There are 2 nested groupings, the coarsest first. Each group lies inside one group of the grouping before and may be the whole of it. The rows also spread widely along 2 directions, which tell nothing about the answers.
Some rows, each with its group in each grouping after it:
[ 49  -7  24   5 -45  56  11  -6   6 -10 -23   2 -37 -43 -31  18 -48   9
  -7  -9 -27] : Domal k401
[ 12 -19   6   4 -37  59 -13  33  13 -17 -45  45 -19  -4  12  -3 -50  14
  -4 -28 -10] : foli k515
[ 62  12  13 -41 -60  25 -20 -22  10  20  31  -9 -70  44  22  27  39  -7
  22   3  15] : vani k402
[ 16 -30  20 -16 -24  39 -42  21 -19 -16   2  49 -35  27  15  17  32 -19
 -22 -28  16] : foli k451
[ 50  23  -2  45 -62  79  -6   6  48   3 -58  -8 -30  -1  31 -20 -81  62
  50   8 -17] : nas k67
[ 18 -32  24   3 -18  21   8  19   4  -6 -26  46 -12 -49 -27  16 -36  -5
 -15 -16 -18] : Domal k318
[  4 -45  29  15 -27  33 -12  38  42  -4 -40  69 -12 -25  17  -4 -59  15
  -2 -20  16] : nas k90
[ 21 -28  41   7 -26  34   4  47  55  -2 -39  35   1 -32  20  18 -71   9
  10 -42   0] : vani k786
[ 12 -39  10  47 -30  46 -13  19  60   2 -44  64   3 -23   8  -8 -57  22
   0 -21   0] : nas k748
[ 82  33   7  16 -83  80  11 -31   4  -4 -25 -37 -78   3 -16  12 -39  24
  32  36 -49] : Domal k520
[ 83  30   0  -5 -80  67  -3 -40  -6   2  -4 -42 -95  18 -17  14  -8   8
  16  24 -32] : Domal k520
[  6 -55  21   7 -33  18 -27  18  30  12  -5  69 -19  -8  16   6  -4 -11
 -21 -22  13] : nas k748
[ 73  16  15 -19 -66  57  -5 -40  -6   2   1 -22 -78   5 -23  24  -4  -4
  14  20 -30] : Domal k520
[ 32 -20  22  -7 -34  30  -4  12  -5  -6   4  19 -30 -31 -22  30 -10  -7
 -26   0 -22] : Domal k318
[ 32  -1  30 -31 -49  19 -14  -4  23   8   6   7 -44  18  11  24   6  -4
  21 -10  12] : vani k402
[  8 -22  12  17 -28  62 -14  42  17 -28 -52  58 -20 -14  15   4 -62   5
  -4 -36  -4] : foli k515

New rows. What belongs after each?
[ 57 -11  27 -50 -45   8 -18  -5  12  14  40 -10 -56  34  17  49  42 -30
 -13 -12  12] : vani k786
[ 62  24  -5  39 -59  82  -8   6  39  -5 -48  -5 -41   5  28 -15 -65  55
  42   9 -15] : nas k67
[ 60  15  20   6 -54  62  11 -15  -8 -12 -23 -25 -55 -22 -28  30 -36  19
   4   5 -26] : Domal k401
[ 40  -1  38   0 -43  34  -2  26  40  12 -24  -4 -23   2  16  14 -40  11
  20 -15  -1] : vani k786
[ 40  -5  37  -3 -39  42   1  24  47   8 -19  -1 -33  -4  13  28 -41  12
  27 -26  -8] : vani k786
[ 78  33   2   2 -60  51  20 -21  -3  -1   2 -39 -75  12 -25  30   0   3
  -1  19 -49] : Domal k318
[ 82  36  14 -19 -85  52  -1 -34  13   9  12 -52 -93  53  11  19  15  12
  33  16 -12] : vani k402
[ 72  24   6  -2 -65  63   5 -43 -17  -7  15 -48 -85   9 -31  26   0   1
  -2  16 -32] : Domal k401
[ 49   5  22  20 -56  62  -1  -5  11  -9 -50  13 -34 -30 -21  -1 -68   9
  13   3 -23] : Domal k520
[ 55  -5  33 -24 -44  37 -13   5  31   2  14  -9 -49  26  15  32   7 -11
  20 -14  -2] : vani k786
[ 32 -11  31  15 -36  54  19  19  14 -14 -49  29  -9 -69 -35  13 -77  16
 -10 -13 -32] : Domal k401
[ 52   6   8 -13 -47  23 -10 -13 -22  -8  16  -1 -66   0 -22  43  22 -20
 -21  10 -21] : Domal k318
[ 39   8  -2  14 -48  77  -5  10   2 -23 -35   7 -50  19  17   2 -45  14
  11 -17 -27] : foli k515
[ 41 -11  24   3 -44  31 -12 -11  -3  -1 -18  30 -37 -29 -23  17 -29  -7
  -1  -1 -18] : Domal k520
[ 28  -3   7  21 -40  47 -20  17  40   7 -32  31 -24  -9  25  -6 -50  39
  26  -9   8] : nas k67
[ 47   9   9  20 -54  76 -12  18   2 -24 -29   3 -44  37  20   6 -15  16
  24  -4 -14] : foli k451
[ 55   4  35  -4 -46  42  12  12  31  -3 -14 -10 -27   7  19  15 -37   8
  22 -16 -12] : vani k786
[ 25 -19   5 -30 -44   9 -41  -1  11  11  25  40 -52  18  30  15  20  -8
  -5 -13  30] : nas k67
[ 29  -6   6  25 -43  40 -16  26  56   2 -48  43 -18 -12  19  -9 -65  45
  27  -8   8] : nas k67
[ 39  -9  39   9 -51  53   8  28  46   3 -34   7 -26 -15  16  20 -54  18
  22 -23  -3] : vani k786
[ 61  -4  34 -36 -53  18 -20  -6  10  15  30  -9 -67  38  14  37  28 -21
  17 -14   7] : vani k786
[ 32  -8  14  22 -37  75 -17  22  10 -20 -45  17 -32  10  21   2 -33  16
  14 -21 -20] : foli k451
[ 18 -33  35  12 -31  30  -3  15  13  -3 -51  62  -9 -64 -32   7 -64  -4
  -4 -17  -9] : Domal k520
[ 18 -28  18  12 -32  45 -18  19  40  -4 -18  54 -22  -6  11  -2 -42  10
   7 -11  19] : nas k90
[ 14 -30  36  -3 -29  30 -11  14  12  -7 -28  69 -20 -51 -26  20 -51 -19
 -15 -17 -10] : Domal k520
[ 44 -15  36 -30 -48  19 -12   8  16  13  21  -4 -51  27  17  36  18 -23
   6 -19   9] : vani k786
[ 48 -13   7  -9 -51  28 -17 -27   7   8  23  -4 -86  49  15  16  28  -2
   1  14  15] : nas k90
[ 45   4  -5 -33 -56  51 -30 -16 -21  -9  24 -12 -90  60  12  31  30 -13
  -6   1   0] : foli k515
[ 33  -8  -1 -20 -33  40 -31  -9 -23 -10  23   9 -76  51  21  21  20 -15
 -15 -10   1] : foli k515
[ 44  -3   5  35 -28  60  21  24  26 -16 -57   8 -19 -50 -17   8 -85  29
   8  -4 -50] : Domal k318
[ 23  -5   7   8 -37  63   1  32  15 -30 -40  31 -29   7  15   4 -69  18
  11 -23 -17] : foli k515
[ 60  12   5  17 -76  66  -4   0  33  -5 -30 -18 -58  26  17   3 -44  39
  33   7 -14] : nas k90
[ -5 -44  23  24 -24  40  -7  42  42  -7 -42  70   5 -27  15  -6 -83  17
  11 -17  17] : nas k90
[ 35  -1  26  -3 -49  35  -3  13  50   1 -23  22 -15  -9  21  11 -47  20
  28 -18   8] : vani k402
[ 57   7  31 -27 -56  29 -11  -3  17  15  26 -40 -71  46  20  37  21  -6
  17  -7   6] : vani k786
[ 62  13  16 -40 -62  25 -18 -17  19  21  22 -21 -71  36  16  27  19 -11
  14   1   3] : vani k402
[ 49   2  21  27 -55  66  13  17  22 -10 -64  20 -25 -55 -21  -2 -89  25
  22  -5 -41] : Domal k520
[ 66  11   1 -11 -55  47 -29 -32  11  19  26 -28 -93  49  20  12  24  14
  30  21   8] : nas k67
[ 59  -3  25   3 -41  51  11  -2   3  -3 -13   4 -38 -32 -27  27 -37   4
 -17  -9 -20] : Domal k401
[  87   33    2  -15  -80   58   -7  -54  -10    5   23  -47 -105   28
  -28   25   12    1   12   32  -45] : Domal k520
[ 83  27  -1 -11 -80  55 -10 -44 -10   9  -2 -40 -92  21 -22  21  -2  -4
  11  25 -30] : Domal k520
[ 60  14  29  16 -61  72  17  23  50   2 -46 -35 -22   1  16   6 -76  48
  50 -17 -28] : vani k786
[ 68  22   0  -3 -61  58  11 -23  -7  -7   6 -39 -71   5 -18  32   3  -1
   1  19 -39] : Domal k318
[  71   13    3   -8  -68   45  -20  -25    8    1   30  -27 -100   69
   23   24   21    7   22   27    7] : nas k90
[ 10 -35  23   3 -28  43 -30  38  -5 -24 -20  65 -22   0  19  13 -10  -4
  -8 -24  13] : foli k451
[ 71  26   1  -8 -59  49   2 -32 -11  -6  21 -39 -82  14 -16  29   9  -5
  12  20 -38] : Domal k318
[ 58  15   1  17 -45  49  20  -6   1 -11 -19 -22 -47 -10 -21  22 -33  16
   2  11 -44] : Domal k318
[ 42  16  -3  14 -53  91   5  16   3 -29 -52 -10 -47  23  17   0 -56  39
  27  -9 -38] : foli k515
[ 60  18  35  18 -63  66   7  17  47   4 -21 -34 -46  14  18  25 -43  24
  35  -2 -19] : vani k786
[ 82  23  -4   2 -71  65   9 -36  -7 -19   2 -56 -86  11 -21  35  -4   3
  14  29 -48] : Domal k318
